The same things were measured in two ways. Each way mixes the same 11 hidden numbers, adds some noise and spreads widely along 7 directions of its own, which tell nothing about the thing.
In the rows, 128 means zero.
Some things both ways: the first way, then the second way.
[ 90 106 112 142 126 117 137 147 140 145 109 114 169  84 133 104 111 134
 150 129  92  93]
[154 121 125  80 124 113 115 171 157 121 107 178 141 132 151 150 105 136
 156 138 103]

[126 107 129 152  93 123 118 137 154 138 148 138 124 123 139 133 120 149
 121 116 145  90]
[168  91 135 103 104 103 137 185 145 102 139 138 117 152 179 108 120 121
 154 118 108]

[112 145  79 138 114 125 140  98 142 114 117 132  88 174 136 125 111 209
 123  85  85  68]
[122 127 122 109  93 134 146 136  91 153 138 126 148 120  96 136 171 111
 152 136 163]

[137 163 114 132 128 165 136  95 105 117 139 165 129 128 131 125 105 121
 143 121 142 151]
[140 130 133 140 148 151 109 168 109 135 177 126 126 128 152 148 174 127
 164 129 164]

[110 105 125 147  91 132 105 124 161 146 135 144  94 161 149 134  76 150
 167 116 101  87]
[156 134 145 127 131 101 134 138 107 147 136 133 120 106 118 155 116 109
 134 149 110]

[138 117 142 135  97 137 157 167 128 131 141 164 126 141 123 174 131 165
 194 155 100 107]
[ 70 131  96 133 205 201  65 106 140  51 136  96 102 131 150 134 187 198
 133 137 180]

[155 106 161 137  62 145 122 169 163 136 169 178 129 159 157 147 108 132
 140 138 133  71]
[147 128 134 119 136 145 110 144 125 140 139 140 182 147 138 128 158 147
 153 139 161]

[100 164 139 125 134 149 148  95 136 127  92 130 113 142 119 111 108 150
 173 141  99 160]
[124 147 147 172 145 144 110 130 105 137 185  94 106 138 129 161 213 101
 168 163 188]

[105  98 145 175  87 104 116 134 129 139 159 161 128 165 137 127 106 154
 137 138 183  88]
[187 153 103  98 169 200 137 141  99 125 165  95 143 119  97 104 170 189
 148  99 168]

[132 126 173 129 141 138 115 111 144 136 128 134 178  74 140 124 107  87
 189 169 161 184]
[143 163 114 176 192 157 119 125 119  89 184  96  98 153 135 113 123 135
 117 150 131]

[163 178 163 114  87 165 107 104 161 107 145 175 103 122 160 170 113 142
 170 132 125 143]
[137 156  71  90 187 185 170  46 111 100  68  80 159 113  70 103 103 203
 108 112 111]

[103 186 118 118 145 143 180  98 142  94  87 135 125 153 125 110 150 209
  79 113  83  70]
[133 134 120 109 132 160 149 174 173  71 160 162 162 188 138 124 136 124
 158 157 128]

[126 109 151 166 137 148  83  98 192 124 141 116 127 162 153 141  73 127
 169 126 162 104]
[157 130 118 122 179 149 144 176 174 108 180 129  82 161 177 117 122 149
 120 111 108]

[ 95  63 187 158 120  33 136 180 193 131 141 107 149  91 113  67 181 150
 141 144 162 122]
[160  95 147 158  91  95 141 189 189 179 182 161 135 185 156 148 139  91
 152 126 130]

[ 96 102 127 169 142  92  95 102 114 133 134 116 143 100 128  66  93  75
 162 155 201 181]
[ 87 112 140 136 147 134  73 165 152 122 113  98 126  81 120 185 152 151
 171 156  98]

[131  89 134 147 174 147  97 157 162 119 123  86 171  93 141 164 121  77
 107 123 159  93]
[106 172 122  99 174 206 161 205 149 114 166 195 202 104 142 170  54 139
 126 117  79]

[134 155 121 155 151 136 115  83 113 126 148 141 116 157 126 132 123 123
 122 123 187 144]
[141 112 106 109 151 154 133 137 153  72 132  99 102 157 134 110 162 168
 147 124 140]

[ 74  95 150 151 123 142 147 184 216 143  78 103 149 115 139 124 103 148
 168 107  57  59]
[191 143 139 136 143 141 142 117 114 148 170 152 139 132 130 113 125 120
 132 128 161]

[188 139 106 109 171 166  93  77 144 142 142 116 146 113 120 142  92  80
 135 112 136 145]
[111 145 146 137 100 116 173 115 153 177 117 118 136 147 152 158 103 122
 111 112 129]

[131 132  50 129 169 160 149  83 131 137 101 114 108 159 102 149  87 181
 145  68  70  81]
[ 95 150 142 157 101 125 147 145  89 145 173 146 100 107 143 161 113  67
 126 134 143]

[121 124 146 100 137 155 149 136 119 158 100 126 140 112 106 136 120 111
 111 136  96 136]
[144 137 176 127 144 141 125  86 176 139 118  85 106 102 188 149 116 153
 123 113 119]

[127 129 118 112 142 158 125 134 110 186 122 135 133 112  95 171 126 116
  91  96  94  98]
[175  97  97 111  97  88  99 104 157 142  89 147 136 191 108 102 162 135
 172 154 160]

[148  68 150 123  84 133  79 179 158 146 171 114  87 135 124 180 122 110
 151 134 116 114]
[ 93 121 136 159 153 151 128 114  89 155 139  54 121  77 147 145 144 157
 114  93 134]

[156  89 134 105  83 138  96 141 142 126 147 159 135  67 149 172  82 131
 167 137 101  99]
[151 151 156 114 131 128 147 203 139 149 175 154 136 117 167 164  74 129
 107 107  88]

[104 112 112 107 118 120 155 161  73 141  81 121 108  74  78 169 140 155
 124 120  87 134]
[160 117 127 117 102 130 127 160  95  99 144 120 127 114  95 114 132 136
 159 126 140]

[ 95 132 138 146 124 106 162 143 136 136 137 136 136 152 101  63 151 141
 139 147 122 124]
[202 111 142 158  68  50 135 108  97 178 122 130 162 182  78 145 166  90
 168 158 172]

[141 160 118 119 107 105 151 131 118 104 118 117 133 150 141  91 167 145
  80 124 140 133]
[128  93  96  85 148 171 160 145 143  45 112  95 108 162 167  37 139 191
 133 107 143]

[189 142 163  91 142 141 170  88  90 158 120 194 119  93 104 167 143 109
 107 127 159 203]
[124  98 142 170 152 128 136 116 202  71 150 128 105 166 181  95 103 104
 132 161  97]

[151 133 142 143 194 142 102  98 147 104 115 101 135 102 132 144 120  66
 164 127 189 205]
[139 158 180 142 104 120 170 127 135 188 168 130 121  92 127 184 100  91
 108 116 118]

[132 165 111 129 128 169 129  87 145 104 116 138 120 147 144 123  92 149
 131 103 114 113]
[167 112 117  78 146 145 147 186 160 141 141 157 127 145 175 127 140 152
 156  97 122]

[120 129 122 139 158 126 151 153 147 106 133 106 136 133 114 124 172 140
 114 130 121 106]
[127 170 109 163 177 219 195 112  57  82 191  85 169 133 107 105 134 158
 103  97 180]

[105 105 123 150 112  85 180 125 123 155 134 170 118 150 101  98 134 195
 171 135 113 108]
[144 139 147 149 127 140 130 138 127 147 182 134 122 143 134 167 189 105
 158 138 186]

Other things, the second way, with their names:
j51: [130 140 137 105 116 150 144 126  83 131 125  97 146  99 107 144 157 151
 138 122 161]
j440: [106 143 140 117 150 170 167 176  68 110 165 140 113  62 187 143  87 113
 123  99 116]
j247: [139 139 135 113 123 148 160  83 107 137 105 122 198 112  92 135 125 134
 132 136 135]
j808: [181 147 141 119  84 105 173 116 117 101 117  80 108 127 117 121  49 156
  91  85  89]
j765: [ 80 177 107 107 186 213 195 199  77  56 149 141 175 101 122 172  77 175
 111 100 116]
j306: [122 122 112 123 139 159 141 158 102 113 155 148 156 141 139 126 152 131
 147 125 167]
j725: [116 120  93  89 146 151 117 113 127 121  68 111 131 117 125 130 136 192
 150 105 143]
j283: [128 134 155 174 145 148 136 117 104 122 165  79  89  87 171 135 113 125
 124 107 134]
j14: [134 129  85 105 140 158 144  45  70  85  88  73 137 127  73  51 146 184
 106 129 172]
j890: [ 96 127 130 124 128 170 142 151 124 137 162 116 140 116 130 130 167 125
 146 132 152]
j516: [ 96 160 112 182 125 143  84  58  91 147 152  64 132 133  83 121 170 128
 115 161 177]
j105: [131  70  91 156 153 144 126 119 130  81 133  79 138 130 119  69 134 148
 135 128  98]
j16: [120 134 108 137 123 126 158 124  64 127 113 170 189 120  74 140 116  92
 155 168 142]
j261: [106 130  75 138 167 147 155 150 109  68 147 132 114 155 138  77  84 113
 123 145  88]
j294: [ 66 147 158  99 181 196 124 229 186 101 177 146 108 107 246 198 130 153
 143 101 110]
j612: [ 93 134 142 136 111 139 151 158 108 136 170 157 164 141 144 166 160  82
 141 151 161]
j732: [ 96  70 129 151 148 127 102  77 184 115  92  57 109 151 176 121 186 173
 135 122 148]
j930: [102 142 134 111 150 158 131  81 168 129 115  65  83 123 154 117 143 182
  99 111 138]
j839: [ 99 178 145  92 198 222 135 126 173 144 137 151 137  51 154 197 110 156
 142 117 111]
j141: [185 152 115  77 115 101 139 140 121 179 100 151 133 155 127 151 135 133
 165 126 138]
j491: [118 154 134 168 120 154 123 202 113 132 226 119 149 161 101 175 196  94
 168 156 163]
j31: [167 119 138 130 173 144  82 111 143 124 140 116 117  84 154 100 116 144
 137 144 101]
j176: [165 118 152 120 126 126 136 124 102 137 158 103 131 112 119  89 144 144
 104 131 149]
j362: [170 154 142  95  99 124 154 148 102 160 130 152 128 100  98 142 100 127
 143 120 137]
j585: [156 120 102 136 168 141 147 153  93  70 138 158 164 143 126  91  87 130
 137 150 113]
j303: [171 158 147 165  87  90 166 169  90 156 186 159 133 170 125 160 103  74
 134 133 152]
j227: [126 162 130 173 207 216 145 202 123  43 233 141 109 110 178 118  73 118
 137 125 102]
j531: [170  86 130 174 104  90 135 102  94  81 102 137 160 130  78  82  76 102
 168 161 120]
j97: [126 176 123 204 191 187 145 116  82  87 204  51 146 126 102 113 112 144
  96 136 126]
j784: [136 131 127  90 136 143 141 158 121 118 109 148 164  91  98 138  92 152
 141 131  95]
j576: [137 147 162 141 117 105 179 129 114  88 140 110 104 132 162 141  85 103
 103 144 104]
j723: [120 183 135  99 172 189 162 166 121  90 148 151 131  93 164 152  70 142
 130 122 103]
j509: [120 131 141 149 149 157 122 134 123 119 148 110 129  92 161 155 128 113
 162 130 118]
j221: [ 93 110 130 147 118 124 144 149 141 123 151  96 100 163 166 158 185 113
 149 129 152]
j351: [140 110 130 121 117 125 154  93 119 140 109 121 147 124 131  99 119 134
 122 122 139]
j7: [115 143 115 139 123 156 137  91  78 124 128  81 135 103 104 101 126 144
 119 129 150]
j664: [152 144 153 106 118 127 112 153 176 166 149 171 125 117 155 162 102 108
 147 134 107]
j975: [162 134 133  79 161 137 176 163 149  83 124 154 114 136 161 133  76 173
  99 103 102]
j804: [171 116 129 107 147 135 157  67 126 130  90  94 150  97 123  98 100 157
 117 117  99]
j363: [112 140 109 145 174 150 124 128 131  44 153 100  76 138 138  83  97 147
 102 158 107]
j12: [178 106 133 102 113 118 158 102  97 134 107 127 156  91  97 105 104 135
 128 116 116]
j767: [137 151 132 155 158 134  89 110 108 108 169 128  82 123 145 127 143 112
 131 162 158]
j311: [160 101 129 120 117  65 122 169 193 130 102 192 147 185 145 156  72 140
 123 136  91]
j900: [117 150  91  72 174 183 136 140 117  64 110 125 109 115 126 105 124 183
 134 131 130]
j400: [154 125 167 147  62  62  99 147 131 142 186 152  56 180 152 137 198  51
 161 185 197]
j394: [160 131 145  66 106 136 138 138 177 126 121 148 131 122 130 122 121 142
 140 137 115]
j340: [135 179 121 155 128 139 153 140  89 102 185 121 121 153  92 119 115  98
 121 164 140]
j945: [102  95 106 116 164 118 124 177 194  59 119 151  68 186 187 123 130 138
 155 149 109]
j334: [184 159 143 134 135 140 168 152  81 121 164 114 135 114 116 145 104 129
 137 110 129]
j728: [162  86 135  93  96 103 125 135 129  94  89 114 149 152 108  76 137 170
 146 138 144]

Some of these things the first way, each followed by its name:
[154 164  90 118 139 165 152 107  79 101 109 134 133 165 125 108 105 101
 102 131 144 144]	j728
[111  96 161 120  96  81 181 191 139 134 123 132 135 124 121 113 185 170
 121 161 103 116]	j247
[167 178  85 111 138 172 145  96 105 110 117 145 131 130 145 152 115 131
 130 105 108 141]	j14
[146  83 104 154 151 151 129 112  86 196 151 159 143 156 120 176  83 105
 147 118 148 113]	j767
[128 169  91 129 109 116 151  99 102  94 127 159 126 117 145  80 120 153
 152 130 119 144]	j51
[ 96 158 118 150 104  85 154 144 126  87 121 111 133 214 155  72 165 183
 112 139 137  99]	j900
[111 128 152 139 134 149 143 144 144 116 108 133 121 132 115 154 131 139
 106 111 142 112]	j227
[190 117 112 129 128 148 125  70 111 148 168 158 119 178 131 171 110 158
 117 116 170 124]	j261
[150 191 149 145 128 188 105  84 141 108 158 171  99 141 142 148 118  98
 115  96 186 164]	j509
[130 105 140 124  71 138 128 149 111 154 148 174  88 140 104 171 104 158
 152 131 105 100]	j334
[109 100 168 143 100 114 136 174 159 123 138 123 113 210 130 155 153 177
  89 116 131  58]	j664
[151  77 135 100  75 133 104 180 130 144 127 143  90 109 154 204 108 124
 118 118  81  92]	j176
[119 162 111 150 154 169 102  69 182 101 126 133 105  84 152 120 100 119
 106  68 145 122]	j105
[103  77  78 162 135 100 169 113 123 157 107 145 149  83 124  85  90 148
 166 109 117 115]	j12
[120 106 162 118 125 160 114 150 111 158 111 144 148  77 147 170 110  72
  97 115 136 150]	j31
[ 88 127  97 153 118 130 165 142 171 117 116 133 151 135 150  61 108 153
 129 110  79  63]	j585
[119 127 129 115 150 161 111 150 171 132 105  92 143  82 106 150 115 112
 171 123  74 111]	j303
[113 107  87 131 153  76 192 136  76 114 112 117 172 132 118  57 146 140
 154 179 119 148]	j975
[ 99 152 135 108 120 122 168 132 132 111  96 131 133 108 143  81 151 143
  99 121  88 139]	j804
[165 115 123 128 116 118 153  94  96 164 142 155 110 192 104 134 112 153
 163 152 149 155]	j945
[ 74  82 145 143 158  93 113 178 163 139 105  37 140 171 113 136 166 152
  93 139 109  65]	j340
[155 146 142 126 138 179  87 111 170 144 150 131  95 127 128 156 111  78
 125 109 131 133]	j732
[ 83 113  83 157 200 114 138 119 109 137  70  56 191 104 106  72 108  85
 144 124 144 152]	j362
[122 134 137 148 142 130 127  84 159 102 142 148 162 100 145  78  96 126
 166 158 160 133]	j97
[135 134 140 123 118 142 164 101 111 135  95 177 122 130 126 147  93 152
 169 127 121 154]	j839
